The same things were measured in two ways. Each way mixes the same 11 hidden numbers, adds some noise and spreads widely along 7 directions of its own, which tell nothing about the thing.
Some things both ways: the first way, then the second way.
[ -6 -10   4  11   4 -11 -10  36  -6   0  10   2 -14  -2   2  -1   5   0
  -2   9  -8 -10  -3  -7  -3]
[  9 -28  -4  -3  21  13  -3   3  -4  -3   3  -8 -11   3   1   8  32  18
  -4  17  -9   8   1   9   1   6   2  14   2 -14]

[  2  -1   7   2  -5   2  11  -3  -7  17  -3   2  -7  -8  -1  -3  -6  -5
 -13   2   2  -6  -2   3   4]
[ 1 -9 -2 -4  8  8 -5 -4 10 -6 -2 -1  3 18 -1 -4 -2 14  3 -2  1 -1 -2 15
  5  0 14 -2 -7  4]

[  0  -4   6  -8  -9   4   6   8   6 -11  -2   5   9 -11   1   1   9  13
  -6   1   0  -3  10  -2  12]
[-20  19 -13  -7  -7   4   8  -4  11 -15  15  10  -2   9  19 -14 -20   9
   0  -4  -2   3  14  -3   1 -12  -7  -5  16   9]

[ -4  -2  11 -12  -1   5  -8  10  -6   5  -6  18 -24 -11   7  -4   6   2
 -20   2  12 -11  -5  -4  11]
[  6  27 -20   0 -31  -8   0  -6   9  -4  20   7   9   5  10 -20   3  13
 -19   6  -6  13  18  -2  12  -6   1  15   8  12]

[ -3  17  15 -18   3   3  -6 -22   2 -16  -6  20 -14   4   6  -2 -13 -14
 -19   0   1  -4  19   9  11]
[  6  19  -7  10 -20  -3  -7  -4  -2   4   0   3  20  11 -13  -4  16   4
  -3   3  13   3  -3   5   7  -3   1  -5  -2  11]

[-10   3  16  16   0  11 -12  27   1   3  -8  -4   3  10 -10  -5  -1   4
  11 -17  20 -20  -5   4  -7]
[  4 -29   6   5  27  13 -13   5   2  -2 -19  -8  -9   8 -12  15  20   4
   1   2   3 -13 -20  20   7   8  25  -4 -12 -14]

[ -7 -11   0  -9  -2   4  -2   6   1  -2   1   2 -25   2   4  -6   2 -10
   2   3 -13 -11   4  -2   6]
[-20   0 -17  -7  11  19  15   4   3 -13  -4   7 -18  -2  -2  17  19   7
  -3   8 -14  -8  -2  13 -14  -5   2  11  22 -13]

[ -2  -1   4  11   6  17  -3  18   9  -2   3   1  12  -1  -6  11   3  -4
   6 -15   6   3  -1  -7   7]
[ -7  14  -9   0  -9   2  -9   6   8  -5   3   1  -6  10  13  -2 -16   1
   1   1   6  -3  13  -6  15  -5   2  -5  10  17]

[ -7  10  -1  -4   7  -8 -13  16  -2 -11   3   4   8  -5   6  -6   5  -3
   1   3 -12   2  14   1  -1]
[  7   9   4   4  -2  -6  -5  -3  -4   9  12 -21  25 -10  11   4  -8  -3
   7   0  12  16   5 -12  -6   0 -12 -14 -15   8]

[  3   2  18 -18 -11  -7   6  -8  -1   0  -5   8 -17 -14  12   9   9  10
 -22  19  14 -18   8  -5   5]
[ 13   3   1   7  -7   7  -1   8   6  -3  19  -3  10 -23  14  -1  -7  -8
   2   2 -13  11   7 -10 -12   4  -5  12   2   1]

[ 18  -3  18  20  -9  28   4  15   0   1  10  22 -10 -13 -12   8  -1   0
 -13 -23  27  -9 -12 -10  23]
[  5   0 -13   4  -2   5  -8  -1   7   5  10  11   5   4   0  -4  22  15
 -16   7  -9  10   4  -4  20   8   1   9   8  -1]

[-19   4   3   0  -4 -24  -8  16   4  -7  -9  -1  -6 -15  -2   0   8  -3
  21  11  -3  -9   9  -9 -17]
[ 4  4 -4  4  0  7 -4 10 -2  0  8 -8  0 -2  7  8 13  6 -2 12  2  8 -2  6
 -1  4 -3  1  9  3]

[ 22   5   1  -2 -10   1  -2   2   3  16   3   5  -8 -12  -2  -6  -1  -6
   2 -13  21 -13   7   3  -3]
[-13  45 -16   7 -20  -5  -6 -15  11  -1   8 -14  30   0   1   2 -30  -8
   3 -17  13   1   3  -4   7 -11   1 -16  -8  24]

[  4   0  10  -3  -6  13  -1  -2  -7   6  10  27  -8 -13  -2   8   2 -11
 -17 -10   3   0  15 -13  22]
[-12   6  11 -19  16 -15  10   3   3  -3  -5   0   2 -17   3   1 -18  -6
  -9  -6  -5  -6 -23   3  -5   2  21 -12 -12 -22]

[ 4  7  6  9 -8  9 -3  3  3  3 -5 11  0 -8 -6  5 -3  1  6 -5  0  5 -2 -8
 -3]
[-15 -12  -3  -9  17  -1 -13   3   8   5 -11  -1 -13  10 -12  24  -7   4
  -2  -4  10 -12 -12   9  27  13   7  -8   5   5]

[ -7  -7  14  15  12  19  -5  24   7  -9  10  -2  10   4 -14   6  -8  -5
   4 -22  15  -5  -5  -5  17]
[ -8   5 -13   3   6   9   1  18   8   2   2  15 -17 -12  17   3   3  -3
   1   6 -15   1   0 -10 -11   2  -7  -4   0   1]

[-30  -9  14 -18   0  18 -17  18 -13  -3  -4  15  -1   9  15  -7  19   7
 -16  -1  -6 -12  17  -3  16]
[-13   6 -11   0  11   7  -4 -15  13 -22  -3 -14  -8   9  -1   2  -8  -1
   5 -11  -1 -11   1  10   1 -10  23   0  -8  -1]

[  9   0  -1  -5  -2   8  -4  13   8   5 -10   3   4  -4  -2  -1   0   3
   9 -12   7   1  -5   5  -2]
[-10  25   3 -14  -9 -16  14  -3  -4   1   3   3   3  -6   1  -6 -23  -4
   3  -3  -6   3   1 -13  -3  -9  -6  -9   4   0]

[-11   5  21  16   4 -23 -17  17   0 -10  10   2  -7   8   7  15  -6  -4
  -2  18   6  -7  11  -6 -21]
[-13  21 -28  -5  -2  20  -6  21  14 -13 -19  15  -2 -13  -4  17  -2  -9
  14   5 -13 -10   6  -8 -35 -16  14  14  -2   5]

[  4  -8  -2  -2  -5  -4   2  15   4  16  -9   2 -14  -3   5   7  -1  -7
   6  -5   2 -10   2  -3  -8]
[-10  -1  11  -9  12  -1   4   1 -10  -2 -11  -7 -17  10 -15   9   1   6
   4   3   6 -11 -21  12  14   3   9 -12  15  -8]

[-26  16   2   0  -1   5  -4   0   6  -6 -11   0  37  -8  -9   0  15   3
  13   1 -12  14  18  -2  -4]
[  0   5  -1   2   2  -1  -7   9   5  -3   4  -5   6   4  25 -16 -19   5
   2   6   8   9   8  -3   2  -4   1 -10  -5   8]

[-12  -3  13   1   3 -29 -16  34  -6 -14   1   2 -16   1  26   6  -6  12
  -8  16  -4 -15  15 -12 -12]
[  6 -19  29 -13  12 -10   5  -7 -13   8 -12 -16  -3   7 -16  18   1  -9
  11  -7  14 -10 -12   3   4   5  19 -20 -18 -10]

[-21   1  -1 -21   4  45  -1  -7   4 -12 -10  13  12  -2  -1 -10  12  -8
   1 -26 -11   7  12  -3  35]
[-10  11  -4   3  -4   6   3   3   6   2  16  -7 -15   0  29  -1 -11  -4
  -5   0   5   7  18 -11   1   2  -1 -10  13  11]

[  4  24  -3   3   2   9   0  -4  11  -4  -9  -8  15  -4  -5 -10   4   4
  -4  -3   4  -1   2  10  -4]
[  8  -5  16  14   0   2 -10   7   2  16   3  -6  23 -10   3   3  -9 -13
   3  -6  16   5  -4  -6  -1  13  -2 -16 -13   7]

[ -2  12  -9  -7  -9 -17  10 -11  14  -1  -9  -2   0 -19  -1   0   3   2
  -4  11  -8   1  23  -7  -7]
[ -6  17  -2   8  -8  -3   2  -3   1  -4   5   6   0   2   0 -16   3  -1
  -1  -2   4   3   0  -5  -1  -2  -6  -8   3   3]

[-11   2  19  -1   7  10   3  -2  -4 -12  11   3  -2   2   9  10  -5  -4
 -23   1   1 -10  17  -9  21]
[ -6  16  -1  11   3   4   4   2  -4  10  -7  23   9  -6 -17   0  22  -1
   0   0 -15   0 -23  -8   5   1  -8 -16   2 -14]

[ 10  -9 -14   4   9 -37   3  28   6   5  15 -11 -18 -27   3   9  -5 -13
  10  10  -7  -7   4 -16  -6]
[ 15  -9   1   6   6   3  -6 -14  -2  -2  18 -13  -9  -3  -7  18  25   4
   7  -3 -11   8  -5  -5  12   8  -2   2  -4  -2]

[ -7  13  11 -35  -5  -2  -4 -22  -6  -8 -11  18  -4 -15  17  -6   4   4
 -20  10  -1  -1  22   2  12]
[-21  15  -6 -23  -6  -2   9  -3  18 -13   6   9  -4  16  14  -6 -25  10
 -11  -9   4  -8   3  11   7  -7  31  -8   9   1]

[ 10  10  -4 -16   3 -10  -2   3  11   7 -25  -5  -3  -7  -5  -1 -13  -8
  30  -6   0  -2 -11  13 -17]
[  0   1  10 -29  -5 -16  19   9  -9  -9   0   2   0 -11   9   2 -16   2
   6  10  -5   3   3   0 -14 -12   2   2   1 -12]

Other things, the second way, with their names:
<513>: [ -5   2 -13  12   7  16  -5   5   0   4   1   9   0   1  -4   2  35   7
  -5  11  -1   6   0  -4  -5   4  -9  -1   8  -6]
<619>: [ -2 -26  13   1  27  10  -5  13  -4   2 -19   2 -24   5 -18   7  14   4
  10   5  -2  -9 -23  13  -5  14   3  -5   1  -8]
<32>: [  8   4  10   2 -10  -6   7 -12 -15   9   2   7  12  14 -12 -12  12   8
   9   3   2  10   6 -12   5  -5 -19 -13   1   4]
<410>: [-13  19  -7 -16 -17  -4  13  12  15 -15  12  15   1  11  40 -24 -38  12
   1   3   3   5  17   4 -17 -17   5  -9   4  14]
<421>: [ 6 -6  4  2  2 -2 -7 12  1  9 -3 10 -6 -1  1  1  2  1  4  4 -8  1 -2 -7
 10  5 -3 -3  0  3]
<111>: [ -7  -8  13 -19  13  -5   6  14 -13  -1   3 -13  -8 -16  15   9 -16  -1
   3  12   2   5   3  -7   1   1  -8  -1  14 -11]
<305>: [  7  -2   9 -15 -12  -3  16  -7   0 -21  14   4  -1  16  19 -30 -13  18
   0   6  -5   6  15  13  -3 -14   9   8   9  -4]
<66>: [ 18 -27  17  -4   8   3 -20   3   0   5   7 -23  -3  15   7  12   7   6
  -2   5  21   4   3   6  21  15  23  -6  -2   4]
<442>: [ -4  42 -18   8 -20 -10  12   3  -9   9   1   5  29 -18   3  -7   3  -4
  -2   8  -8  13   2 -13 -16 -14 -24  -6  -6   4]
<338>: [ -9  19   2 -15  -8  -6   8  -2  -9   1  11 -13   8   7  13  -3 -13  10
   3   8  13  14  10  -5  -1  -7  -7 -13  15   5]
<51>: [ -5  -3 -12 -11   8   0  -9  -2   7  -7   0  -2   0  10   1  13   0  11
   4  -2   3  -1  -1   5   9  -3   6  -3  -9   4]
<213>: [-14   2  -6  -9   3  -2   3   6  -5   2   1  -2  -6  -9   7  18 -12  -6
   4   1   5   1  11 -11   7  -1 -19  -2  11   5]
<225>: [ -2   5  -5   1   1  -1 -17   1  15   7  -3  -4   5   3  -8  12 -19  -2
   5 -12   3  -5  -6  -1  16   9   9  -9  -9  18]
<499>: [ 12 -27  12   3  15  14  12  -7 -10  -2  -8   7 -13 -12 -27  11  30  -3
   9   2 -28  -5  -4  -1  -8   4  -2  20   6 -25]
<570>: [ -6  11  -7   9   4  13   8  -5   8   6   6  10  -3 -16 -12  15  12  -7
   9 -11 -24   1 -11 -14 -12   5  -7  -5  -1  -4]
<7>: [  1   4  -7   2  -8   6   9  -9   3  -1   6   5   6  -2  -2   1   2  -1
  -5  -2 -14   3  16  -3   5  -4  -3  11   8  -3]
<297>: [-10 -12 -11  -3  20   9 -14   1  11 -10  -8  -1 -36  11 -13   8   6   7
  10  -2  -5  -9  -5   0   3   7   6   4   2   6]
<343>: [ -4  11   6  -3  -7 -18   2  -4   1  -5   2  11  15   2  -2  -6 -22   3
   0  -9  -2  -7 -16   9  29  -5  -6 -10  -1   1]
<195>: [ -5   8  -9  -6 -11   1  13   7  -4   9  13  -2  -2   1  18  -7   1  16
 -15  17  -1  15  13   8  -1   3 -17   6  21   8]
<337>: [  2  -9 -19   9   1  12 -10  -8  16  -5   0  16  -9  15 -21   0  30  17
 -10  -3 -12  -3  -1  11  16  10   7  19   4   5]
<438>: [  1 -20   6   4  28   4  -9  -1  -5  15   1  -2  -8 -12 -20  25  25   5
  -3   1 -10   4 -24  -7  30  23 -16  -4   7 -13]
<522>: [-10  -5   7 -14   8  12   7  -3   8 -12  -7   3   2  14  -1   6 -19   3
  16 -11   2 -12  -3   8 -10  -9  21 -15  -3  -3]
<512>: [-14  24 -12  -9 -20  -1   2  -6  13  -7  11   1  -4  19  14  -8 -26   5
  -1  -7  12   0  24  -3   4  -8   9  -7  10  24]
<568>: [-17 -13  16  -7  13   1   9  28 -16  11 -12  17  -8  -7   1  16   1  -1
 -10  15  15 -11 -18  15  17   9 -14 -13  30 -14]
<281>: [  5 -25  13  -6  23  -2   0  -4   7   0   0   6 -10  -8 -11   8   6   3
  -9  -8 -21  -7 -24   7  19  16  16   2 -10 -23]
<526>: [-12   8 -12   0   2   4  -4   3  14  -3   5  19 -13   4  -1  -9  -2  10
   0  -2 -11   3  -3  -6   2   5  -6  -1   6   6]
<630>: [  6   3  11  18 -13 -11 -11  -4  -6  17  11  -8   8  21  10  -7   0   1
  -7  -3  30   4   3   3  35  11 -12 -28   3  21]
<593>: [  9  -6  -5  13   2   2   5  -1  -5   6  12  -6  -4  -7  15   3  10   2
   0   9 -12  12  12  -3   1   1 -25   4   0   4]
<300>: [  7   7  10  18 -11  -1   0  -1   1  16   4   1   6   2 -10  -7  -6  -4
  -2  -7   0   2 -10   7  14  15 -12  -8   6  15]
<655>: [  0  -1  10  -2  -1   0  10   7  -9  16   2   4   2   0   1   2   9   5
  -6   8   2   6  -3  -1   2   7  -7 -10  10  -4]
<416>: [ -3 -15 -10   6   9  21 -15  18   3   2 -15  22 -10   3 -15  17  32   0
  -2   9  -1  -9   2  -3   3   7   3   9  11  -4]
<204>: [  3  -7  12  -3  -3  -2   8   0  -8   4   3  -3   0  14   4  -2   8  10
 -13   9   8  -1  -3  20  21   4  10  -4  14  -6]
<34>: [-17   6  -4   1   5  11   2  19  -8   2  -5   9  -6 -10   9   4   0  -6
  -1  14   6   0   8 -10  -5  -1 -18  -2  26  -2]
<40>: [ -5  -5   1   5  13   8 -15  14  -2   6   8 -18  -4 -12   8  15  -1   0
   3  10  15   9  -3  -1   3  15 -18  -7  13   8]
<394>: [  5 -13  22  -1   8 -10  11  -7 -15   8  -7 -12  -1  -4  -8   0   7  -8
  -2   2   7  -1  -5   5  -8   5   3  -7 -11 -16]
<520>: [  1  17  -5  11 -11  -6   3 -12  -7  -1   7  11   3  -7 -13 -12  11  -5
   1  -2 -13   4   8 -18  10  -7 -23   9   8  -1]
<445>: [  7  -6  11 -16   2  -9  -1   4  -5  -1  -3 -11  -1  -3   1   4  -8  -2
  10   3   7   2   4  -6 -11  -1  12  -1 -12  -2]
<292>: [  2  -6  15  -9   6  -8   9   1  -7  -3   9 -14   0   1  23  -2 -18   7
   0   5   1   4  -5  13  12  -2   0 -11   5  -4]
<631>: [-11   2   5  -1   1  10   2   2  10  -3  -3   2   3   7  -4  16 -19  -6
  12 -14  10 -14  -9  11  -3   0  10 -15   1  10]
<221>: [-20  26  -6   1  -3  -5  -7  -4  -4   4   2  -4   6  -3 -10  10 -11  -5
   1  -3  17   0  -1 -11  17   0 -21 -13  19  12]
<107>: [ -8   0   5   6  -5   1  -7  19  -1  17   0   6  -8   6  13  -3  -8  -1
  -8   9  18   1   4  -1  15  13 -12 -15  16  14]
<193>: [  4  -9  25  -5   2 -14   9  12 -10   7  -8  -8  -7 -13   4  -6 -24 -12
  -3   4   3  -6  -8   9   1   7   2  -2   2  -7]
<548>: [ 14   1  13 -10 -12 -14  18 -18  -9  -8   6   7  -5   2  -7 -16   1  -1
   6  -4 -23   5  13 -11   1 -13   3  10  -4 -11]
<255>: [ -2  11  -5   8  -4  -4 -14   4  10   6  -6   4   8  -4 -10   0  -6  -8
   2  -6   8  -1  -6  -6  -2   6   1  -7 -13  13]
<273>: [  7  20  -5  16 -18  -1  -2 -10  -9  10   4  -6  17  -3 -15  12  15 -13
   4  -4   6   4   6 -14   7  -3 -12  -6  -1  12]
<336>: [ 12  -9   9 -13   3  -7  -8  -7   2  -4   9 -25   5  -6   4   9 -15  -6
  13  -6  11   7  10  -9 -11   0  12  -1 -22   5]
<426>: [-11   1   0 -11   4   2  11  -7   2 -15  -4  11   8   1  -9  -1  -6   3
   2  -7  -7 -10  -7  12   0  -9   7   4   4 -14]
<308>: [ 10   0   8   6   1   1  -5   6   5  10   6  -4  12   4   8 -11  -6   8
   4   2   5  10 -11   8  -3   8  -1 -17 -11   9]
<607>: [  5  -6 -12   3   8   2  -7 -16   9  -9  -5   2  13  -2 -18   0   7   4
   1  -8 -15  -2  -5   3   4  -3   9  15 -21  -8]
<333>: [-7 -3 -7  0  4  3  4  5  0 -3  1  4  2  4  5 -2 -1 10 -2  7 -3  0 -1 13
  3 -1 -9  4  6  3]
<614>: [ -3  -8  -7  -4   9   5  -7  15   1   1   4   7 -14  11  10   0  25  24
 -14  19   3   6 -11  15   9  13   4  -3  11  -3]
<387>: [  5   5   2   8   2  -9   4 -21  -5  -7   5  -1  18  -8 -15  -9   6   1
  -1  -7 -10   1 -12   4  14  -5  -8   2 -10 -13]
<346>: [ -5  -2 -18  -1  -3  20 -13  12  22  -4   4   5  -3  -1  11  24 -12  -6
   2  -4   0  -6  18  -5   0   4  13  10   7  17]
<137>: [  0   9  -7  13  -6  -5  -3   4   9   4   3   6  14 -10  -4 -12 -12   1
  -4  -1  -5   4 -10   8   5   7 -19   5  -1  11]
<415>: [  1  -4   4  -1   3  -2  -7   4  10   1  12   5  12   0  13  -1  -7   4
  -4  -5   5   3  -7  -1  12   7   3 -11  -7   1]
<229>: [  0   9 -11   8 -10   4   5  -9   2  -7  21   9  -3   5  13  -8   0   8
  -1   0 -13   8  16  -7  21  -6 -19   5  17   8]
<451>: [-21  33   5  -3 -23 -17  12   9  -3   8  -9  29  13  10  -3 -29 -20   2
 -20   3  14  -9  -9  10  22  -5  -3 -15  22   3]

Some of these things the first way, each followed by its name:
[  1   8   7 -29   2  12   3 -14  14 -14  -9 -11  16  -5   0   0   5  10
   5   2   2  -3   5   6  12] => <229>
[ -4   1   1  -2   9   5   2   8   1  -2   1   3  11  -6   0  -1   2   4
 -22   5  -6  11   0   4  12] => <526>
[  6  -8   1  -2   9  22  -2   6   5  14   3   2 -12  13   1   6   4  -8
 -22  -2  -2   0  -8   4  10] => <193>
[ -2 -13   5  20   4 -15   3  43   0  -9   6 -12  -3  -1  14   6  -4  14
  -7   9  -4 -10  -3  -8  -4] => <32>
[ 10   8   5  -9 -15  -1   3  -7  13   2 -15  -1 -12 -12  -6  -6  -1   3
  14  -5  18 -17   2   3  -9] => <204>
[ -9  -5   1   5   1  10  18   1  -4   3   0  -3   6  -6   4   5  -2 -12
   1  -3 -15   1   5  -3  13] => <522>
[  6  15  -6 -21   2  -4  -7  -6  11  -1  -7 -10  10  -5  -3 -11  11   5
   0  10  -6  -4   8  11  -5] => <387>
[-17   2   3   1  -7  16   6  -9   5  -4 -11  20  13  -6 -11   6  -2  -5
  -1  -7 -18  23  13  -7  11] => <297>
[  1  10 -14 -24  15   4  -8  -7   3   4  -6  -6 -16  11  15 -15  -3  -9
 -21   7 -24  -2  10  11   4] => <394>
[  5 -15   1  29   5  -7  -7  43  -3  18  15  -7 -24  -1  -5   2  -7 -14
   9 -12  11 -21 -10 -11  -7] => <442>
[  1  21  25   6  -5   3  -8   3   8 -17 -14   0  -5   8   7   7  -9  18
 -10   6  18 -17   0   0 -11] => <416>
[ -4  -3  -7  24  20   3  -2  35   5   4  10 -13  23   0 -21  -9  -1 -13
   8 -15   3   6 -14  14   1] => <308>
[ -1 -10  -5  16   5   6  -1  30  -8   5   9  22 -10 -11   1   9  -1 -17
  -3 -12 -16  10  -2 -13  13] => <336>
[ 25   3  -1  16  10  -2  -1  21  18  -4   7 -16 -13   9  -3  12  -9  -5
   4  -1   4 -14 -12   2 -10] => <568>
[ 13   5  -9   1  -1   9  -7  19  11  -5  -2   8   2  -2   3   3  10   1
   2  -7 -10   4   3  -2  -1] => <221>
[  2   0  -2   5 -12   7   5   8   6   7 -13  -1  -8 -12   0   8  -1   3
  20  -5 -10  -3  -6 -17  -5] => <213>
[ -3   7  17  -5  -6  19  -3   4  -4  -6 -11  27  -5  -9   3   6  -1  -3
  -4 -17  11  -5   5  -4  15] => <66>
[-26  -9  12  -5   8   9 -10  21  -9  -5  -5  -1  -4  11   7  -6  10   6
 -11  12 -14  -8  -4   3   5] => <333>
[ -6  -9   4  12  -8  12   2  18   1  -9   5  19  -1 -13   0   4   5   0
  -2 -11  -3   8   5 -14  14] => <512>
[-12   9  -3  -6 -13  18   9 -18  19 -11 -22  -9  10  -3 -11  -5  10   6
  23   4 -16   4  -1   1  -6] => <499>
[ -6  12   4 -13 -11   2   5 -14   4  -2 -15   0  -8  -2  18   9   8   9
 -13  18 -15  -8  17 -10  -5] => <34>
[ 12 -11  -2  27  -4   0   7  31   8   0  14  -5  -1  -9 -13   9   5  -5
  12  -3  -3  -4  -9  -8  -2] => <426>
[ 1  8 -5 -4  0  3 -8 12  9 -6 -8  8  7 -3 -5 -3  9 -2  6 -3 -8  5  3  7
 -5] => <40>
[ -4   0  -2   8   1 -17   6  10   6  14 -11 -13  -4   2  -1   2  -6   1
  -5  13  -7  -3   0   5 -19] => <619>
[ -8 -12   7  29   9  18   6   9 -10   1  35  23  -1  -9  -5  25  -1 -28
 -20  -2 -18  24   5 -26  27] => <225>
[ 18  14  -9  -4  -1   5   3  -6   9   7  -3  -4   5 -17  -5   0   1  -2
   6   0  -6   6  -4  -3  -1] => <438>
[-21  -8   2  20  -4   7   2  14  11 -14   6  -2  13  -7 -16  -3  16   5
   2   7  -5  10  -1  -6   1] => <300>
[ 23   8 -10   9  -4 -24   5  18  11  25  -4 -27   0 -27  -9  -3   5  15
   8  10  20 -15 -16  -4 -23] => <281>
